The rows of each matrix lie in a flat space through zero, up to rounding. After each matrix: how many dimensions does the smallest such space have?
In the rows, zero is written as 128.

[[157 146 115 125  95 130  85 111  70  69 116  59 104 151 125  93 151 113
  113 127 105]
 [146 128  83  78 104 122 136 151 172 124  71  57 142 121 167  89 106 148
  106  94 104]
 [115  83  85 125 101 159 177 130 150  65 101 112 138 144 136  98 106 145
  165 151 156]
 [125  78 125 106 146 105 100 134 171 157 141 146 164 104 169  95 182 112
   48 158 108]
 [ 95 104 101 146 117 189 171 134  56 131 148 137  95 112 171 141 124 154
   84  99  70]
 [130 122 159 105 189  62 133  98 150  94  99 154 167 135 164 115 171  61
  138  81 166]
 [ 85 136 177 100 171 133 108 123 103 190 204 186 173 102 148 161 156 135
  157 167 135]
 [111 151 130 134 134  98 123 103 107 135 143 132 119 126 146 115 178 128
  112  98 151]
 [ 70 172 150 171  56 150 103 107 130  81  46 141  97 103  80 111 211 159
  105 115 114]
 [ 69 124  65 157 131  94 190 135  81 234 215 132 106 140 128  93 119 170
  108 114 152]
 [116  71 101 141 148  99 204 143  46 215 201  97 169 161 162  86  58 171
  121 129  97]
 [ 59  57 112 146 137 154 186 132 141 132  97  82 133  96 130 116 133 184
   97 169 116]
 [104 142 138 164  95 167 173 119  97 106 169 133 129 123 150 110 132 187
  105 191 129]
 [151 121 144 104 112 135 102 126 103 140 161  96 123  63 109 154 131 106
  154 147 131]
 [125 167 136 169 171 164 148 146  80 128 162 130 150 109  51 162  80 138
  140 143 156]
 [ 93  89  98  95 141 115 161 115 111  93  86 116 110 154 162  90 159 104
  106  61 115]
 [151 106 106 182 124 171 156 178 211 119  58 133 132 131  80 159  85  99
  138 151 163]
 [113 148 145 112 154  61 135 128 159 170 171 184 187 106 138 104  99 101
  164 168 121]
 [113 106 165  48  84 138 157 112 105 108 121  97 105 154 140 106 138 164
  149 108 118]
 [127  94 151 158  99  81 167  98 115 114 129 169 191 147 143  61 151 168
  108 114 140]
 [105 104 156 108  70 166 135 151 114 152  97 116 129 131 156 115 163 121
  118 140  86]]
 => 17

[[136 102  90 122 146 128 165 108 152 144 110 122 120 123  76  91 129 107
  117 102 137]
 [102 108  94 115 120 129 133 109 137 134 106 114 121 138 109  77 109 122
  148 110 158]
 [ 90  94 178 159 156 124  98 121 161 146  99  96 137 137 125  74 149 106
  158 160 117]
 [122 115 159 119 167  89 134 184 165 137 145 146 125 142 138 185 188 133
  110 115  89]
 [146 120 156 167 187 155 151  35 149 118 129 135 107 110 110 131 142 125
  128 134 130]
 [128 129 124  89 155 130 156 123 137 163 138 134 131 134 148  99 122 150
   84 171 123]
 [165 133  98 134 151 156 175 140  83  92 117 175 158 111 142 160 132 106
   95 117 111]
 [108 109 121 184  35 123 140 127  99 114 136 106 126 129 116 124 156 134
  143 126 140]
 [152 137 161 165 149 137  83  99 177 138 107 121 153 119  99  67 100 101
  126 129 134]
 [144 134 146 137 118 163  92 114 138 156 126 130 125 121 104 119 125 125
   95 155  97]
 [110 106  99 145 129 138 117 136 107 126 104 153 122 161 138 116 155 124
  141 110 146]
 [122 114  96 146 135 134 175 106 121 130 153 106 125 134 169  98 114 167
   82 137 129]
 [120 121 137 125 107 131 158 126 153 125 122 125 170 107 131  80  96 126
  110 137 127]
 [123 138 137 142 110 134 111 129 119 121 161 134 107 138 162 179 140 169
  113 123 113]
 [ 76 109 125 138 110 148 142 116  99 104 138 169 131 162 207 142 162 173
  105 149 129]
 [ 91  77  74 185 131  99 160 124  67 119 116  98  80 179 142 117 200 128
  187 109 177]
 [129 109 149 188 142 122 132 156 100 125 155 114  96 140 162 200 190 152
  141 119  96]
 [107 122 106 133 125 150 106 134 101 125 124 167 126 169 173 128 152 149
   98 139 128]
 [117 148 158 110 128  84  95 143 126  95 141  82 110 113 105 187 141  98
  156 140 105]
 [102 110 160 115 134 171 117 126 129 155 110 137 137 123 149 109 119 139
  140 161 105]
 [137 158 117  89 130 123 111 140 134  97 146 129 127 113 129 177  96 128
  105 105 107]]
 => 13

[[117 135 132 153 118 144 123 110 114 145 136 122 127 113 149 130 140 145
  125 155 129]
 [135 131 128 121 139 119 144 125 136 126 131 129 130 134 131 119 116 118
  130 121 127]
 [132 128 129 126 133 123 127 128 133 124 126 131 128 130 127 125 123 126
  131 127 129]
 [153 121 126  96 151  95 122 150 156  95 108 144 127 149 102 117 104 107
  143 101 130]
 [118 139 133 151 121 146 139 109 123 145 147 120 119 112 158 133 128 142
  120 152 130]
 [144 119 123  95 146 101 135 146 140 109 112 137 141 151  98 114 117 102
  137  93 124]
 [123 144 127 122 139 135 208 111 139 148 172 112 125 131 160 125 100 108
  107 109 121]
 [110 125 128 150 109 146 111 118  98 150 125 120 139 116 130 131 160 144
  125 147 126]
 [114 136 133 156 123 140 139  98 102 159 137 118 143 117 152 115 146 138
  127 155 125]
 [145 126 124  95 145 109 148 150 159 103 129 135 118 145 113 130  97 106
  127  93 128]
 [136 131 126 108 147 112 172 125 137 129 138 125 140 144 127 112 110 102
  127 101 122]
 [122 129 131 144 120 137 112 120 118 135 125 127 128 118 135 130 140 142
  130 148 130]
 [127 130 128 127 119 141 125 139 143 118 140 128 103 120 134 151 116 137
  117 127 132]
 [113 134 130 149 112 151 131 116 117 145 144 118 120 112 149 141 137 144
  116 147 129]
 [149 131 127 102 158  98 160 130 152 113 127 135 134 149 123 106  97  99
  138 103 126]
 [130 119 125 117 133 114 125 131 115 130 112 130 151 141 106 112 141 116
  136 114 123]
 [140 116 123 104 128 117 100 160 146  97 110 140 116 137  97 141 121 124
  132 107 132]
 [145 118 126 107 142 102 108 144 138 106 102 142 137 144  99 116 124 115
  144 112 129]
 [125 130 131 143 120 137 107 125 127 127 127 130 117 116 138 136 132 144
  129 149 133]
 [155 121 127 101 152  93 109 147 155  93 101 148 127 147 103 114 107 112
  149 111 132]
 [129 127 129 130 130 124 121 126 125 128 122 130 132 129 126 123 132 129
  133 132 128]]
 => 4

[[171 134 122  79 111  73 191 122  57 128  58 103 123 126 143 122 154  49
  117  68  78]
 [134  33 159 170 215  77 110 139 152 190 118 149 218 126 123 158 117 133
  180 167  77]
 [122 159 128  62  83  84 161 180 133 116 165 138 130 176 165 104  94 173
  104 101 189]
 [ 79 170  62 136 103 120 130 158 156  69 134  82 114 186 101 153 108 160
   72 133 192]
 [111 215  83 103 123 169  36  91 134 147 113 174  65 236 161 154 117 123
   74 124 142]
 [ 73  77  84 120 169 173 125 143 188  99  85 126 132 134  99 199 144 116
  114 116 138]
 [191 110 161 130  36 125 157 119 149 123 179 157 105 113 147 116 169 160
  138 154 122]
 [122 139 180 158  91 143 119 133  84 133  96  84 116 143 107 120 171 126
  155 147  87]
 [ 57 152 133 156 134 188 149  84  54 154  87  58  82 190 133 126 222 120
  230  86 183]
 [128 190 116  69 147  99 123 133 154 108 110  55 156 127  72 185  85 116
   34 117 166]
 [ 58 118 165 134 113  85 179  96  87 110 120  30 128 187 103 156 162 100
  138 108 113]
 [103 149 138  82 174 126 157  84  58  55  30 155  97 166 120 113 145  64
  140  80 189]
 [123 218 130 114  65 132 105 116  82 156 128  97  87 180 130  68  95 127
  119 117  39]
 [126 126 176 186 236 134 113 143 190 127 187 166 180  63  65 182  76 131
   87  98 131]
 [143 123 165 101 161  99 147 107 133  72 103 120 130  65 138 126 115 118
   81 117 109]
 [122 158 104 153 154 199 116 120 126 185 156 113  68 182 126 137 130 141
  169 177  86]
 [154 117  94 108 117 144 169 171 222  85 162 145  95  76 115 130  97 190
   94 160 142]
 [ 49 133 173 160 123 116 160 126 120 116 100  64 127 131 118 141 190 151
  169  51 155]
 [117 180 104  72  74 114 138 155 230  34 138 140 119  87  81 169  94 169
   68 135 158]
 [ 68 167 101 133 124 116 154 147  86 117 108  80 117  98 117 177 160  51
  135  58 110]
 [ 78  77 189 192 142 138 122  87 183 166 113 189  39 131 109  86 142 155
  158 110  98]]
 => 18

[[118 146 141 143 131 143 120 116 116 133 151 132 130 147  87 114 135  90
  139 153 148]
 [146 143 127 158 122 145 102 133 125 145 158 118 105 136 129 135 129 111
  142 151 147]
 [141 127 134 156 107 125 103 120 121 143 146 121 116 144 112 136 141 134
  127 135 167]
 [143 158 156 160 127 134  83 124  95 130 147 127 149 157  74 124 170  83
  149 178 131]
 [131 122 107 127 150 154 164 180 157 123  92 114  87 120 149 125 133 144
  122 151 143]
 [143 145 125 134 154 150 119 145 123 140 121 114  98 124 135 133 127 115
  144 164 141]
 [120 102 103  83 164 119 163 147 135 128  64 124 110  99 166 136 111 172
  104 106 115]
 [116 133 120 124 180 145 147 185 108 117  63 126 133 146  75 111 187 104
  111 184 107]
 [116 125 121  95 157 123 135 108 114 140 110 131 123 111 139 131  99 130
  124 115 122]
 [133 145 143 130 123 140 128 117 140 123 149 126 122 123 139 124 111 115
  153 137 137]
 [151 158 146 147  92 121  64  63 110 149 222 132 143 118 160 147  79  97
  170 107 111]
 [132 118 121 127 114 114 124 126 131 126 132 131 138 122 146 136 125 144
  120 105 110]
 [130 105 116 149  87  98 110 133 123 122 143 138 164 141 124 139 156 148
  100  91  92]
 [147 136 144 157 120 124  99 146 111 123 118 122 141 151  92 131 181 123
  130 163 135]
 [ 87 129 112  74 149 135 166  75 139 139 160 146 124  92 169 116  33 108
  135  73 105]
 [114 135 136 124 125 133 136 111 131 124 147 136 139 131 116 116 116 108
  135 124 126]
 [135 129 141 170 133 127 111 187  99 111  79 125 156 181  33 116 243 113
  105 194 131]
 [ 90 111 134  83 144 115 172 104 130 115  97 144 148 123 108 108 113 135
  111 100 130]
 [139 142 127 149 122 144 104 111 124 153 170 120 100 130 135 135 105 111
  144 137 159]
 [153 151 135 178 151 164 106 184 115 137 107 105  91 163  73 124 194 100
  137 220 177]
 [148 147 167 131 143 141 115 107 122 137 111 110  92 135 105 126 131 130
  159 177 217]]
 => 7

[[120 129 145 139 158 146  92  95 181  86 129  86 144  98  97 143 128  70
  143 177 165]
 [129  97  94 151 115 145 118 128 129 136 110 113 169 112 102 142 137  70
  118  85 154]
 [145  94 121 101 119 180 110  96 111 134  68 143 155  97 132  89 119 106
  132 143 131]
 [139 151 101  92 136 128  65 150 101 122 107 109 103 103 122 139 129 148
  135 124 103]
 [158 115 119 136  27 101 148 120 126  79  62  93 143 105 150 136 126 144
  164  87  67]
 [146 145 180 128 101  74 138 145 154 137  64 167  98 126 100 125 129  87
  145  68  79]
 [ 92 118 110  65 148 138  92 147 128 127 158  98 154 137 118 168 146 146
   88 112 174]
 [ 95 128  96 150 120 145 147 151 139 142 164 138 142 142 103  84 128 131
  150 164 156]
 [181 129 111 101 126 154 128 139 122 136 156 175 113 133 115 103 120 139
   75 159 158]
 [ 86 136 134 122  79 137 127 142 136  53 137 127 126 113 117 124 116  67
   65 136 154]
 [129 110  68 107  62  64 158 164 156 137 167  71  82 129  71  75  97 129
   99 136 146]
 [ 86 113 143 109  93 167  98 138 175 127  71  75 130 112 136 148 141 166
  106 136 128]
 [144 169 155 103 143  98 154 142 113 126  82 130  19 105 126 168 114  96
  111 163 131]
 [ 98 112  97 103 105 126 137 142 133 113 129 112 105  57 130 122 151 140
  134 163 167]
 [ 97 102 132 122 150 100 118 103 115 117  71 136 126 130 132 178 119  93
  132 146  97]
 [143 142  89 139 136 125 168  84 103 124  75 148 168 122 178  97 133 113
  137 126 118]
 [128 137 119 129 126 129 146 128 120 116  97 141 114 151 119 133 115 117
  123 143 128]
 [ 70  70 106 148 144  87 146 131 139  67 129 166  96 140  93 113 117 119
   79 148 163]
 [143 118 132 135 164 145  88 150  75  65  99 106 111 134 132 137 123  79
  113 104 168]
 [177  85 143 124  87  68 112 164 159 136 136 136 163 163 146 126 143 148
  104 107  97]
 [165 154 131 103  67  79 174 156 158 154 146 128 131 167  97 118 128 163
  168  97 104]]
 => 18

[[172 209  71 134 117 145 143 163 227 110 123 180 139  72 171  90 120 118
   97 157 106]
 [209 152 104  99 103 139 158 132 176  95 131 148 123  89 176 114  90  93
  113 132 120]
 [ 71 104 116 123 113 121 114 125  82 154 121 116  99  81 101 129 145 114
  155 119 119]
 [134  99 123 112 111 122 134 124 116 145 121 121 120 136 122 115 136 128
  131 120 123]
 [117 103 113 111  99 119 123 121  96 147 123 119  93  81 125 131 135  97
  145 112 126]
 [145 139 121 122 119 123 128 122 130 103 144 129 124  99 145 138 108 106
  136 130 120]
 [143 158 114 134 123 128 124 132 150 114 136 141 124  96 149 134 121 110
  123 133 127]
 [163 132 125 124 121 122 132 126 147 119 135 133 134 139 146 128 122 124
  118 128 128]
 [227 176  82 116  96 130 150 147 221 113 128 169 132 105 189  98 118 106
   88 139 119]
 [110  95 154 145 147 103 114 119 113 135 143 109 168 229  98 125 150 185
  130 133 119]
 [123 131 121 121 123 144 136 135 128 143 108 134 109  98 129 122 130 114
  124 122 138]
 [180 148 116 121 119 129 141 133 169 109 134 143 138 130 157 118 113 122
  111 135 123]
 [139 123  99 120  93 124 124 134 132 168 109 138  88  81 142 122 154  96
  119 111 140]
 [ 72  89  81 136  81  99  96 139 105 229  98 130  81 101  99 103 216 126
  129 106 127]
 [171 176 101 122 125 145 149 146 189  98 129 157 142  99 159 104 103 121
  111 149 111]
 [ 90 114 129 115 131 138 134 128  98 125 122 118 122 103 104 120 116 128
  150 130 114]
 [120  90 145 136 135 108 121 122 118 150 130 113 154 216 103 116 155 175
  124 126 124]
 [118  93 114 128  97 106 110 124 106 185 114 122  96 126 121 128 175 118
  125 104 142]
 [ 97 113 155 131 145 136 123 118  88 130 124 111 119 129 111 150 124 125
  141 118 145]
 [157 132 119 120 112 130 133 128 139 133 122 135 111 106 149 130 126 104
  118 120 139]
 [106 120 119 123 126 120 127 128 119 119 138 123 140 127 111 114 124 142
  145 139  99]]
 => 6

[[124 141 113 117 133 148 133 123 134 140 144 145 130 105 141 127 124 119
  120 106 136]
 [141 152 153 101 136 104  64 127 119  50 132 108 121 191  31 138 154 174
  166 135 157]
 [113 153  82 109 137 186 162 116 146 184 167 177 135  51 191 122 111  90
   96  71 140]
 [117 101 109 158 119 145 188 130 134 199 119 142 134  75 217 118 104  86
   94 128  98]
 [133 136 137 119 131 119 105 128 125 100 129 120 125 151  94 132 137 145
  142 131 138]
 [148 104 186 145 119  58  77 141 105  50  85  69 118 227  38 136 153 180
  172 194 120]
 [133  64 162 188 105  77 158 145 113 144  70  84 126 159 157 123 120 125
  127 198  77]
 [123 127 116 130 128 141 145 126 132 151 133 139 130 105 156 125 120 114
  116 118 124]
 [134 119 146 134 125 105 113 132 121 104 113 109 125 159 101 131 135 144
  142 150 125]
 [140  50 184 199 100  50 144 151 104 122  51  61 123 193 131 125 127 141
  141 226  70]
 [144 132 167 119 129  85  70 133 113  51 112  92 120 206  35 137 153 177
  168 160 141]
 [145 108 177 142 120  69  84 139 109  61  92  78 120 212  50 135 149 173
  166 183 122]
 [130 121 135 134 125 118 126 130 125 123 120 120 127 138 123 128 129 132
  131 139 123]
 [105 191  51  75 151 227 159 105 159 193 206 212 138  13 197 123 109  79
   86  21 167]
 [141  31 191 217  94  38 157 156 101 131  35  50 123 197 146 124 124 137
  138 244  54]
 [127 138 122 118 132 136 123 125 131 125 137 135 128 123 124 129 129 128
  128 116 136]
 [124 154 111 104 137 153 120 120 135 127 153 149 129 109 124 129 129 125
  125  96 148]
 [119 174  90  86 145 180 125 114 144 141 177 173 132  79 137 128 125 114
  115  65 161]
 [120 166  96  94 142 172 127 116 142 141 168 166 131  86 138 128 125 115
  117  76 155]
 [106 135  71 128 131 194 198 118 150 226 160 183 139  21 244 116  96  65
   76  74 120]
 [136 157 140  98 138 120  77 124 125  70 141 122 123 167  54 136 148 161
  155 120 157]]
 => 2

[[186  68 157 136 116  86 172 153 107 169 171 101 161  98 112 140 103 122
  116  93  82]
 [ 68 168 127 134 145 156  83  98 139 105 114 157 132 130 135 116 138 120
  134 146 145]
 [157 127 202 159 134  84 111 154 124 120 213 149 169 109 130 148 153 133
  111 104 104]
 [136 134 159 171 138 116 110 166 100 122 155 153 113 146 130 158 155 141
  141 138 106]
 [116 145 134 138 158 104 136 109 148 104  98 113 126 150 133 139 138 111
  142 129 134]
 [ 86 156  84 116 104 171  79 109 150 118  76 156 110 144 134  93 126 147
  148 146 156]
 [172  83 111 110 136  79 222 100 107 147  83  56 104 128 125 167 113  89
  132 107  91]
 [153  98 154 166 109 109 100 236 142 119 141 136 168 158 113 113 133 144
  172  86  94]
 [107 139 124 100 148 150 107 142 186 126 114 101 155 143 107  64 105 118
  121 133 176]
 [169 105 120 122 104 118 147 119 126 160 148 128 131 108 126 124 106 155
  110 128 133]
 [171 114 213 155  98  76  83 141 114 148 215 156 159  99 122 132 153 138
  110  97  78]
 [101 157 149 153 113 156  56 136 101 128 156 186 107 129 133 126 156 150
  131 153 120]
 [161 132 169 113 126 110 104 168 155 131 159 107 123 148 110  97 148 128
  112 124 142]
 [ 98 130 109 146 150 144 128 158 143 108  99 129 148 148 126 122 116 124
  157 126 135]
 [112 135 130 130 133 134 125 113 107 126 122 133 110 126 132 142 138 116
  129 136 115]
 [140 116 148 158 139  93 167 113  64 124 132 126  97 122 142 203 155 104
  137 121  66]
 [103 138 153 155 138 126 113 133 105 106 153 156 148 116 138 155 147 116
  136 116  99]
 [122 120 133 141 111 147  89 144 118 155 138 150 128 124 116 104 116 145
  132 139 119]
 [116 134 111 141 142 148 132 172 121 110 110 131 112 157 129 137 136 132
  149 139 135]
 [ 93 146 104 138 129 146 107  86 133 128  97 153 124 126 136 121 116 139
  139 148 140]
 [ 82 145 104 106 134 156  91  94 176 133  78 120 142 135 115  66  99 119
  135 140 163]]
 => 9

[[164 107 126 126 112 141 124 125 123 131 129 154 129 109 137  94 166 197
  115 161 173]
 [107 125 120 121 127 129 128 100 118 146 139 124 135 163 130 119 117 134
  119 165 105]
 [126 120 134 138 125 127 124 125 133 135 133 125 122 146 135 158 108 117
  125 130 120]
 [126 121 138 155 139 125 133 130 126 120 132 126 119 126 139 146 111 101
  131 124 129]
 [112 127 125 139 188 167 114 106 143 148 158 116 125 151 134 131 109 129
  120 161 117]
 [141 129 127 125 167 197 112 146 145 140 151 135 145 104 118 136 153 179
  117 150 137]
 [124 128 124 133 114 112 140 120 110 118 127 125 124 140 144 124 122 107
  132 135 128]
 [125 100 125 130 106 146 120 158 114 165 140 166 162 125  99 121 113 154
  109 145  92]
 [123 118 133 126 143 145 110 114 150 156 133 127 128 145 121 144 122 150
  113 148 121]
 [131 146 135 120 148 140 118 165 156 123 116 122 130  97 101 151 131 103
  139  71 123]
 [129 139 133 132 158 151 127 140 133 116 139 131 136  96 104 119 148 144
  137 120 130]
 [154 124 125 126 116 135 125 166 127 122 131 153 133 102 109 120 137 132
  137  97 138]
 [129 135 122 119 125 145 124 162 128 130 136 133 143 122 116 147 117 116
  132 103 106]
 [109 163 146 126 151 104 140 125 145  97  96 102 122  86  95 125 158  93
  152  81 131]
 [137 130 135 139 134 118 144  99 121 101 104 109 116  95 176 100 166 168
  117 161 184]
 [ 94 119 158 146 131 136 124 121 144 151 119 120 147 125 100 182 120 134
  112 145  86]
 [166 117 108 111 109 153 122 113 122 131 148 137 117 158 166 120 151 172
  119 172 169]
 [197 134 117 101 129 179 107 154 150 103 144 132 116  93 168 134 172 235
  121 121 203]
 [115 119 125 131 120 117 132 109 113 139 137 137 132 152 117 112 119 121
  129 151 109]
 [161 165 130 124 161 150 135 145 148  71 120  97 103  81 161 145 172 121
  151  87 193]
 [173 105 120 129 117 137 128  92 121 123 130 138 106 131 184  86 169 203
  109 193 206]]
 => 10
